There are 4 nested groupings, the coarsest first. Each group lies inside one group of the grouping before and may be the whole of it. The rows also spread widely along 18 directions, which tell nothing about the answers.
(in the rows, 128 means zero)
Known rows, each followed by its group in each grouping:
[138 162 147 132 164 125 145  93 143  86 119 129 136 139 155 118 164 119
 120 134 121 127 108 154 109 123 117 138 159 166 138 147 125 143 115 143
 171 168 104 119 176  90 136 163 132  80 175 116 137] -> nitu vutos Q869 zofo
[120 116 157 134 134 108 134 146 141 141 114 145 132  92 105 130 102 160
 117 127 119 118 125 102 133  90 137 175 166 114 120 119 124 150 139 107
 131 117 131 115  91  92 121 114 165 148 120 155 120] -> Vadeg dumep Q317 Potis
[157 131  98 220 170 140 191  99 187  85  94 134 162 165 113 124 123  98
 113 152 150 122 120 197 186 164 112 119 141 203 133 164 189 118 145 141
 120 160  71 159 155  80 153 143 135  74 132 132 150] -> nitu tope Q199 mili
[166 102 125 117  94 126 191  94 172  98 159 154 132 157 129 144 141 170
 131 114 145 155 152 144 147 146 102 172 222 159 151 122 162 116 111  57
 124 130  91 134 152  91  90 126 116  99 114 113 124] -> nitu tope Q199 Gepu
[169 132 111 125 136 149 143 136 164 160  77 120 106  76 115 140 133 152
 128  64 132 124 151 193 153 168 155 139  98  89  81  86 148 160 119 162
 117 132 166 134 141 126 143  77 118 171 102 120 127] -> Vadeg timim Q769 zifin
[122 138 161 110 145 122 177 154 120 137 123  94 129 174 180  99 106 117
 142 151 134 144 114 143 124 149 138 131 112 158 188 139 116 135 151 100
 117 166 115 107 137  93 163 121 145 104 189 104 136] -> Vadeg dumep Q130 Pami
[108 124 181 134 160  91 141 163  92 170 121 103 143 164 159  90  83 129
 118 172  96 128 125 147 106 103 162 121 137 182 175 143 186  94 147 138
 104  72  80 178 115 116 127 122 128  41 120 154 135] -> nitu madup Q391 gigel
[119 117 165 147 130  77 196 194 157 131  85 117 126 122  86 111  88  88
  99 148 121 116  97 158 169  70 154 119  90 184 160 165 106 114 132 158
 141 135 108 114 141 157 144 157 126 143 113 218  96] -> nitu tade Q156 taf
[ 97  71 120 199 107 144 132  87 139 122 161 145 166 205  72 162 135 127
 161 148 172 134 105 140 127 120  94 145 143 113 103 137 103 154 161  95
 158 101  93 154 116 139 177 198  99 102 100 116 123] -> nitu madup Q87 tago
[134 163 139  61 131 126  89 125 126 129 154 130  87 152 142 142 110 161
 160 162 128 135 173 167 138 104 165 135  67 106 120 125 115 135 105 138
 102 165 168 150 162  74 129 109 120 135 117 111 130] -> Vadeg dumep Q130 poni
[106 127 171  58  81 124 184  73 119 104 148 127 135 178 189 122 156 136
 132 145 143 150 143 133  93 126 114 151 155 166 175 144 121 100 139  71
 152 167  61 108 148 124 114 159 120  80 149 128 143] -> Vadeg dut Q492 benib
[147  88 111 114  91 152 141  62 130 125 130 125 111 171 128 144 182 164
 155 111 149 153 154 173 103 151 122 131 137  88 127 115 166 115 109 104
 121 132 118 149 138 134 128 106  75 113  70  81 150] -> Vadeg dumep Q317 Kogus
[155 115 117 194 128 123 207 135 158 105 101 106 139 168 114 119 147 118
 137 138 124 135 100 149 135 151 116 138 152 136 155 143 160 135 126 116
 131 137 110  94 149 118 182 146 119 121 134 132 143] -> Vadeg dumep Q130 poni
[197  97  91 222 139 110 198 125 170  99 129 128 107 179  95 144 130 121
 139 117  87 123  96 154 145 152 133 120 145  71 144 139 192 151 100 107
  82  94 158  59 133 166 177 124  81 178  88 114  92] -> nitu vutos Q869 zofo
[108 121 125 154 141 146 170 112 166 108 132 121 152 178 120 134 120 103
 144 143 146 125 111 185 170 109 136 150  90 143 134 157 130 149 137 117
 148 171  99 136 149 111 172 176 148 121 165 156 135] -> Vadeg dumep Q317 Kogus
[107  92 138 170 175 144 101 112 113 137 135 106 131 155  91 131 104 136
 124 133 156 113  99 121 115  88 151 114 142  87 120 146 131 182 144 101
 165 149 116 161  78 124 152 155 137 129 129 109 134] -> nitu tope Q199 mili
[117 178 172 114 104  95 135 140 145 136 127 114 129 170 165 154 120 132
 168 177 102 155  88 164  76 109 128 113  62  77 130  90 132 169 112 146
 203 114 122 121 146 128 182 146 113  53 134 111 105] -> nitu tope Q199 Gepu
[118 130 124 118 145  98 105 161 111 176  85 104 112 103 135 124 109 124
 129 121 132 154 175 138 134 126 141 142 114 156 127 114 110 149 162 146
  49 102 166 139 109  64 113  77 140 114  88 127 144] -> nitu vutos Q869 zofo
[116 122 145 153 164 153 159 122 166 109 118 167 139 155 126 137 129  77
 135 128 133 118  82 178 144 162 119 132  77 133 130 140 106 144 159 124
 160 177 126  88 121 126 187 122 157 144 194  93  93] -> nitu madup Q87 tago
[137  93 127  92  68 138 138  84 161 116 132 142 123 165 105 153 184 156
 154 116 156 155 142 171 123  94 121 153 115 118 116 106 103 128  87 129
 167 146 119 170 153 138 128 126  89 127  89 112 127] -> nitu tope Q199 Gepu
[143 122 118 129 147 133 169 117 156 122 124 141 118 135 112 144 126 131
 117 117 119 121 156 188 158 144 148 137 147 137 122 144 208 114 127 114
 123 121 103 136 149 131 123 130 116 116  91 160 129] -> nitu tope Q199 Gepu
[ 95 117 118  93 149 146 179 159 124 160 178 112 140 179 142 140 113 115
 159  95 135 142 161 154 161 158 152 197 152 139 142 139 135 162 175  60
 105 113 123  93 149 113 168 174 153 148 178 170 132] -> nitu madup Q87 tago
[163 128 147 145 133 128 125 113 136 114 147 184 125 172 104 130 143 162
 149 156 123 110 123 143 122 161 122 140 139 137 111 123 105 101 120 168
 134 109 139 132 165 127 176 125  76 144 110  88  98] -> nitu madup Q87 tago
[152 130 126 190 170 134 145 107 147 135 112 124 156 144 149 115 116 130
 124 127 122 118 120 167 143 161 132 139 152 162 121 120 158 141 139 157
 111 109  99 159 139 100 151 124 123  91 141 115 140] -> nitu madup Q391 gigel
[ 97 108 165 134 165 123 117 111  62 129 145 112 103 184 124 117 109  98
 134 153 142 102 124 145  99 144 130  70 112 137 157 188  78 115 177 125
 116 127 135 107 157 181 166 199  38 110 105  98 120] -> Vadeg dumep Q130 Pami
[146 122 115 143 128 142 194 116 155 136 125  55 144 169 153 124 112 156
 127 120 167 141 121 146 163 115 172 147 134 124 141 119 150 181 109 103
 145 179  65 160 125 118 145 146 152 152 156 159 158] -> nitu madup Q87 tago
[123  95 107 161  64 138 155 119 134 160 137 148 138 204  91 176 123 162
 191 165 150 145 141 161 120 194 112 138  88  55  96  98 171 131 162 108
 119  67 119 120 112 157 211 127  76 128  36 112 122] -> Vadeg dumep Q317 Potis
[ 98 123 149 101 116 105 189 174 132 145 104  73 123 114 128 127 125 105
 128  98 141 155 131 144 132 103 134 154 140 146 159 139  99 166 147  91
 145 144 125  92 153 117 131 174 139 112 144 180 145] -> Vadeg dumep Q130 poni
[147  66 129 187 142 163 158  88 152 121 147 172 154 169  83 135 140 149
 130 108 141  99  97 147 145 152 126 158 167 112 107 129 139 129 135 114
 151 112  99 136 111 169 169 139 109 172 130 107 102] -> nitu madup Q87 tago
[123 132 120 120 139 160 171 113 144 143 133 134 123 187 158 157 123 105
 159 133 126 132 124 206 131 209 141 113  57  81 127 119 185 146 159 110
 142 138 113  94 131 166 203 117 114 126 135  99 111] -> nitu tope Q199 Gepu
[105 118 160 103 162 119 145 142 148 130 145 127 130 147 135 123 123  98
 131 109  94 129 112 181 140  59 154 157 115 143 154 146 133 144 115 115
 153 127 132 139 148 129 130 158 145 100 176 158 107] -> nitu tope Q199 Gepu
[142  99 153 115  80 121 164 118 132 151 109 121 136 165 131 118 115 184
 137 164 156 139 137 149 134 122 147 135 111 138 144 109 151  96 117 132
 125 126  78 184 113 131 133  92 108 120  78 129 136] -> Vadeg dumep Q317 Potis
[139 111 123 141 134 148 138 110 148 156 118 141 143 166 141 134 117 148
 145 142 134 133 136 177 142 159 144 140  96 115 118  99 177 131 139 135
 116 119 105 171 100 116 161  75 136 116 114  97 128] -> nitu tope Q199 Gepu
[141 154 144 127 129 137 105  72 134 111 107 144 120 153 154 142 163 127
 148 149 145 137 120 180  88 168 103  91  89 125 111 111  98 134 127 177
 170 156 128 144 165 120 161 122  73  72 112  50 126] -> nitu tope Q199 Gepu

New rows, each followed by its group in each grouping:
[150 154 143 150 147 141 150 103 151 116 165 144 152 157 106 141 127 176
 143 141 112  94 127 200 144 135 141 155 166 127  86 131 191 125 105 156
 190  87  85 177 219 144 159 219  76  74 119 170 131] -> Vadeg dumep Q130 poni
[115  35 115 124  77 162 154  36 171 111 138 150 145 178 125 146 212 104
 153  63 120 154 114 196 115  71 108 176 106  89 134 117 138 128  98  83
 141 130 115 146 109 170 123 120 116 121 129 100 126] -> Vadeg dut Q492 benib
[115 152 125 157 132 110 161 184 147 146 128 116 139 120  94 157  78 148
 135 145 142 132 139 101 147 149 136 174 173 114 101 119 143 188 165  92
 135 114 117  86 113  71 167 157 173 144 119 186 135] -> nitu madup Q391 gigel
[140 141 157 152 158 116 131 167 131 160 101 139 115  88 117 134  73 151
 121 129 118 112 119 132 128 171 137 130 134  95 108 104 143 155 162 127
 119 106 151  99 101 105 147  90 137 135 114 110 108] -> Vadeg dumep Q130 Pami
[142 161 108 147 167 144 163 137 174 135 150 128 143 141 145 148  84 143
 151 120 111 114 141 186 189 154 160 179 116 102 102 117 182 178 138 114
 112 125 129 116 155  91 171 146 160 145 164 164 128] -> Vadeg dumep Q317 Potis
[133 112 117 196 130 139 161  73 147 105 167 177 155 195 110 164 102 141
 144 167 129  90 109 131 151 168 121 143 131  88  98 141 141 152 160 110
 131 105  90  84 116 182 200 178 102 177 107 134  92] -> nitu vutos Q869 zofo
[154 121 102  87 107 122 127 106 144 130 156 105 102 152 115 145 128 195
 137 128 135 132 190 128 163  59 185 175 144 102 113 120 143 150  74 122
  98 140 130 172 140 109 108 125 119 190  74 178 148] -> nitu tope Q199 Gepu
[158  84 125 181 133 123 134  84 123 123 129 120 133 197 136 101 131 131
 141 138 125 116 122 129 133 114 134 129 121 141 149 141  85 119 126 154
  65 119 139 144 126 138 169 124  75 157 111  89 129] -> Vadeg dut Q492 benib
[140 136 145 158 129 126 139  97 143 119 100 118 136 131 128 131 152 129
 140 119 143 131 106 181 110 142 105 115 126 134 113 120 103 145 125 165
 171 128 121 145 181 128 152 169  73  71 116 102 133] -> Vadeg dumep Q317 Potis
[128 179 145 143 159 132  95  95 170  90 135 151 128 108 109 165 128 145
 126 144 137 122 117 170 121 101 120 133 142 113  74 123 146 167 109 137
 202 162 113 157 161  59 112 166 146  63 138 122 127] -> nitu madup Q87 tago
[122 121 133 130 170 143 134 123 110 119 146 127 115 157 105 121 139 131
 133 123 117 106 140 149 117 122 150 136 159 119 133 168 166 123 138 107
 129 127 135 122 149 123 158 169 113 126 131 139 139] -> Vadeg timim Q769 zifin
[138 162 131 131 146 136 152 121 199  87 123 167 149 167 127 135 186  93
 160 136  88 132 101 219 141 102 120 170  79 155 120 129 134 130  87 182
 189 150 139 136 204  94 191 148 140  87 189 132 114] -> nitu tope Q199 Gepu
[124 125 120 192 130  72 122 129 126 106 122 110 112 154  98 148 130 100
 144 149 112 136 123  95 109  79 107 119 148 116 136 152  62 171 136 137
 100  96 176  76 142 117 163 185  76 127  75 138 120] -> nitu tope Q199 Gepu
[116  67 149 154 134 126 212 125 124 140  89  93 127 108 127 122 104 104
  91  80 160 134 111 145 133 161 118 110 183 141 172 154 155 137 181  50
 125 137  80  90  95 164 102 144 117 111 110 135 132] -> Vadeg dumep Q317 Potis
[102 122 118 146 138 101 153 135 102 129 132 117 125 152 121 141 157 104
 143 119 109 144 145 106  92 143 106 159 194 125 144 153 132 154 170  87
 103  81 142  51 138 115 160 178 112 109 106 148 139] -> nitu vutos Q869 zofo
[168 141  76 183 116 131 171 100 187 113  99 113 126 134 108 170 128 140
 133 122 147 132 152 175 174 161 133 132 120 102  84 110 164 171 119 146
 118 136 115 123 151 120 158 134 104 152  67 153 141] -> nitu tope Q199 Gepu
[123 158 169 119 160 112 118 165 100 141 132 127 103 136 102 129  80 152
 134 171 145 120 140 151 113 159 138  99 140 135 128 151 150 119 159 123
 138 121 133 136 158  90 142 156  94  74  93 117 126] -> Vadeg dumep Q317 Potis
[175 140 144  93 101  94 185 128 144 109 143  97  98 154 157 117 113 166
 127 127 122 143 150 121 136 107 152 149 163 137 167 132 127 130  91  95
  94 152 126 105 161 103 108 130 106 150 119 143 130] -> Vadeg dut Q492 benib
[141 127 134 112 115 136 146 118 146 135 165 137 142 185 137 139 145 166
 166 129 117 134 119 151 126 119 145 181 125  95 118 103 131 161 103 124
 154 113 126 133 151 132 176 145 122 146 153 127 113] -> nitu vutos Q869 zofo
[114 123 148 126 191 121 116 120  90 149 133 120 108 145 142 117 104 106
 119 123  98  94 129 159 126 116 174 109  98 117 135 160 130 141 149 148
 102 108 142 110 131 180 153 153  94 153 123 142 108] -> nitu vutos Q869 zofo
[137 119 102 131 125 147 154 104 155 125 133 129 158 163 127 130 175 152
 151 113 140 145 146 148 145 127 127 203 165 148 115 115 136 153 118 125
 130 133 109 148 150  80 157 135 152 132 152 140 155] -> nitu vutos Q869 zofo
[114  52 131 114 146 143 144 122  80 141 141 117 121 207  97  91 166 144
 129 142 141 124 149 105 112  99 161 150 176 154 179 176 154  84 134  95
 102 134 104 158  96 137 157 121 116 161 109 129 158] -> nitu tope Q199 Gepu
[116  98 120 130 119 134 197 137 159 103 168 111 125 212  93 150 112  92
 151 130 161 141 118 191 176 114 139 131  95 140 158 178 124 151 132  70
 137 165 110 112 171 152 160 206 109 138 143 156 108] -> nitu vutos Q869 zofo
[144  90 124 197 161 119 167 128 159 140 142 117 152 140  91 135  85 127
 118  88 125 112 116 177 177 105 141 143 177 140 118 139 154 164 135 115
 125  69 110 163 150 158 125 192  92 106 108 169 112] -> nitu tope Q199 mili
[ 98 117 160 146 144 104 145 147 106 150 113 129 139 140 134 124 111 111
 129 142 122 131 109 112 100 142 117 136 145 134 145 134 113 148 181 109
 127 100 121  86  99 126 160 139 134 107 130 123 114] -> nitu vutos Q869 zofo
[137 165 154 151 142 121 147  92 175  74 121 130 135 146 126 138 141 121
 132 159 117 117  87 197 129  78 127 118 101 130 121 148 147 139  86 156
 205 171  99 149 189 113 144 188 115  65 149 143 126] -> Vadeg dumep Q317 Potis
[155 151 133 191 177  92 104 128  95 136  99  77 111 162 141 102 133 135
 135 169  99 123 101 129  76 108 150  81 125 103 140 134 152 147 110 192
 124 103 141 144 137 115 178 135  79  89  96 107 148] -> nitu tade Q156 taf
[ 97 137 127 115 122 147  96 115 114 131 141 143 132 191 105 142 141 150
 175 190 161 130 152 143 119 130 131 148  83 118 105 139 110 129 149 142
 137 151 131 154 138  79 196 142 125 123 110 112 151] -> Vadeg dumep Q317 Potis
[123 106 146 155 197 120 116  97  73 144 197 104 125 200 176 116  81 150
 138 141  88 109 116  91  92 111 163 127 192  73 170 150 173 170 151  59
  94  82 122 111  85 144 150 160 112 118 151  99 120] -> nitu tope Q199 mili
[116 182 131 110 155 125 175 164 172 122 150  69 139 148 118 148  56 143
 122 159 165 131 140 186 200  79 187 149 108 149 116 154 182 190 115  99
 173 191  65 176 171  71 123 209 186 101 162 229 149] -> nitu vutos Q869 zofo
[148 158 144 106 110 111 169 140 142 107 140 152  98 190 114 149 121 142
 146 193 120 130 141 177 129 155 148 103  83 128 139 148 184  80 112 135
 135 140 109 113 168 133 162 126  90 118  81 138 104] -> nitu madup Q87 tago
[115 153 165 103 114 126 134 109 123 118 148 128 116 188 156 146 122 127
 155 174 136 132 103 148  91 139 136 106  71  97 135 127 100 150 129 129
 179 164 110 102 142 145 182 152 104 118 142 101 106] -> nitu madup Q391 gigel
[131 129 121 161 160 136 131  93 140  87 174 131 131 207 127 134 159 116
 172 142 101 125 104 164 115  97 123 150 134 101 142 160 137 151 105 112
 141 133 150 114 177 105 184 192 104 103 166 106 129] -> Vadeg dumep Q317 Potis
[107 117 119 180 158 162 151 142 121 154  90 139 168 140  79 123 152 149
 130 149 143 111 137 147 121 191 122 167 179 140  93 133 220 110 181 134
 156  98  76 153 113  91 194 132 155  89 106 151 180] -> Vadeg dumep Q130 Pami
[122 115 159  62 150 145 121 109 128 143 179 180 138 157 162 123 152 139
 155  92  96 124 139 173 128 125 139 198 138 143 134 116 104 127 126 120
 128 101 148 131 165 132 137 129 126 131 189 107  94] -> nitu vutos Q869 zofo
[162 119 156 149  96  94 173 109 139  99 105 146 115 150 112 118 128 147
 116 167 123 106 124 130 138 118 126 115 126 160 145 147  91  84 111 166
 115 131 112 110 161 166 145 136  61 157  72 143 108] -> Vadeg dumep Q130 Pami
[ 91 140 143  99 112 134 114  92 154  70 179 165 105 178 103 176 131 100
 165 161 142 125 118 154 131  83 112 137  66  89 119 163  48 163 128  92
 167 199 159  75 163 117 163 195 120 151 153 116  97] -> Vadeg dumep Q130 Pami
[128 110 179 133 126 101 157 174 104 125 122 144  85 166  90 127 100 125
 139 176 126 124  91 114  88 154 126  84 107  89 172 159 125 107 153  93
 136 138 155  56 103 150 180 116  93 148  95  87  85] -> Vadeg dumep Q317 Potis
[130 119 120 145 117 111 127  74 156 105 123 139 132 138 120 151 163 149
 124 140  93 128 139 144 113  55 138 155 153  99 112 123 189 132  87 131
 145 107 101 152 118 122 112 131 129 101  77 163 141] -> nitu tope Q199 Gepu
[150 113 102 215  95 132 179  95 171 111 109 137 151 211 115 157 150 130
 166 174 124 134  78 143 114 153 114 124  78  59 116 104 161 159 124 138
 160 125 105  96  95 158 236 115 114 150 101 101 116] -> nitu tope Q199 mili
[118 127 150 134 151 139 145  93 116 119  84 128 121 132 147 114 118 116
 108 158 163 112 128 149 131 163 131  94  98 158 143 155 113 112 167 139
 122 192  95 121 113 120 144 110 123 131 120 102 140] -> Vadeg dumep Q317 Potis
[161  92 121 197 124 130 191 103 140 104 144  98 147 252 130 112 140 140
 156 172 138 135  78 130 118 123 135 117 133 115 177 145 153 138 106 110
 143 142  88 138 122 149 207 150  96 129 139  95 132] -> nitu tope Q199 mili
[ 81  78 145 163 118 103 120 103  89 123 138 187 124 182  72 152 118 100
 133 186 129 111 139 122 106 137 100 103 124 137 133 183 120  82 197 109
  91  71 116  90  99 177 157 164  68 117  31 130  96] -> nitu vutos Q869 zofo
[150 103 105 165 160 133 140  99 114 127 150 116 126 156 133 116  95 164
 120 127 140 109 165  75 154 144 148 168 204 125 133 147 130 153 160  79
  42 135 126 105  90  81 139 123 140 195 120 125 153] -> Vadeg dut Q492 benib
[126 121 137  91 102 105 153 114 133 108 123 139 106 165 168 119 155 113
 149 143 104 158 148 127 110 102 121 148 106 142 184 141 105 106 126  95
  68 154 157  81 121  86 132  83 139 132 138 101 123] -> Vadeg timim Q769 zifin
[ 93 141 155  70 153 136 146 141 126 145 119 111 121 115 147 129 117 112
 127 108 149 149 159 199 136 142 136 138 128 168 144 146 158 127 162  92
 137 154 110 145 160  76  98 143 146  50 147 139 149] -> Vadeg dumep Q317 Kogus
[112  71 140 114 117 141 180 107 104 140 143 118 141 207 142 112 138 123
 141 132 164 143 134 141 122 154 126 132 147 165 181 152 122 109 166  78
 119 135  84 135 119 155 154 140  99 118 129 107 135] -> nitu tope Q199 mili
[105 105 112 154 145 165 170  85 141 143  91  86 191 171 173  94 191 109
 138 102 132 143 122 167 122 122 131 191 140 167 137 122 164 142 143 137
 141 142  67 171 121  91 178 135 177  82 191 143 198] -> Vadeg dut Q492 benib
[122 135 111 108 113 138 128  83 130 120 173 155 118 191 140 169 135 130
 167 145 131 137 176 181 131 168 125 140 111 117 110 134 147 125 143 112
 100 110 122 117 170 128 153 154  81 111  89 120 125] -> nitu madup Q391 gigel
[ 98 150 146 131  67  80 184 163 145 105 132 125 152 191 100 148 143 122
 163 194 142 163 119 112 113 100  95 166 136 167 147 145  88 139 140 112
 167 120 103  91 168  92 183 204 126  84 117 181 127] -> nitu vutos Q869 zofo
[ 80  81 128 124 123 122 155  78 115 108 110 132 125 155 163 128 178  52
 135 106 116 151 137 147 106 117  90 140 121 157 181 166  86 116 175  82
  78 142 135  63 118 132 127 132 120 103 137 107 137] -> Vadeg dumep Q130 Pami
[139 151 162 142 148 122 167 102 124 123 160 143 154 174 167 118  79 169
 130 178 121  98 127 145 145 155 143 142 158 156 140 141 163 111 147 123
 128 109  67 140 157 129 154 170 107  97 138 146 122] -> Vadeg dumep Q317 Potis
[125 156 140 138 164 111 116 107 138 131 105 109 131 116 171 126 133  95
 134  97 115 129 118 168 126 108 127 130 102 145 121 117  52 187 137 179
 137 129 158 121 171 121 148 160 101 102 159 117 123] -> nitu tope Q199 mili
[132 136 108 100 127 157 212 125 152 143  86  99 130 137 156 136 169 113
 130  91 140 141 147 188 140 197 147 151 113 128 128 116 176 144 143 128
 157 162  91  94 152 151 181 120 134 148 139 157 154] -> nitu tope Q199 Gepu
[146 160 122 141 168 156 199 121 138 124 106 105 159 173 164 105 147 147
 125 152 137 121 127 157 132 193 150 149 164 161 140 134 218 127 142 133
 170 163  51 136 146  97 194 132 158 102 172 144 173] -> nitu tope Q199 mili
[180 144  94 189 109 141 197 123 191  83  69 142 125 133  69 149 187 129
 143 127 157 138 120 192 140 209  87 126 141 137  99 129 161 121 117 161
 165 159 126 100 197  98 189 137  86 115  84 114 146] -> Vadeg dumep Q317 Potis
[131 119 172 157 112  91 194 135 163 107 102 130 134 134 127 123  57 121
  98 180 146 130 113 159 170 110 122 101 118 190 170 158 144 100 148  99
 113 154  67 140 121 109  90 130 134  75 105 150 112] -> Vadeg dumep Q130 poni
[120 108 148 111 145 132 167 188 135 174 139 137 135 154 105 124 104 150
 137 127 104 119 127 145 149 122 182 183 123 113 132 119 183 126 134 112
 130  98 119 127 102 134 173 105 169 173 144 176 110] -> nitu madup Q87 tago
[161  75 131 104  91 105 211 177 145 125  85 119  98  97  67 107 174 168
 105  83 130 144 150  86 135 104 140 194 228 145 166 139 136 105 101  86
 110 142 142  76 117 107 113  90 141 212  89 179 141] -> Vadeg dumep Q317 Kogus
[131  98 150 119 173 141 144 118  82 138 161 114 112 170 140 102 113 162
 123 132 120 107 139 110 110 142 160 138 192 114 167 159 172 118 145  71
 103 128 112 117 111 131 138 132 117 146 138 111 140] -> Vadeg dumep Q130 Pami
[146 125 145 181 165 129 136 128 166 114 120 167 151 143  99 112 103 143
 123 166 103  88 105 157 173  90 152 160 109 148 114 140 139 117 114 173
 124 131 120 160 131 105 165 122 151 150 145 150 115] -> Vadeg dumep Q130 poni
[ 96  95 151  93 121 130 152 110 120 139 122 176 156 146 160 110 151 132
 127 139 122 130 148  91 122 131 119 201 163 176 156 125  96 104 172 104
 106 130 101 102  79 104 149  83 176 156 156 129 128] -> nitu tope Q199 Gepu
[152 168 112 157 172 118 130 134 158 101 133 133  94 123  88 166 118 126
 130 128 107 112 139 172 139 136 143 118 139  87  93 146 178 163 116 136
 144 126 159  98 174 110 153 168 101 125  92 148 119] -> nitu tope Q199 Gepu
[143 138 149  98  61  98 133 127 135 110 170 174 123 192  88 143 129 211
 164 208 124 126 166 105 121  85 135 171 143 127 120 131 129  81  97 128
 122 101 121 151 155  98 154 143  98 138  61 158 117] -> Vadeg timim Q769 zifin
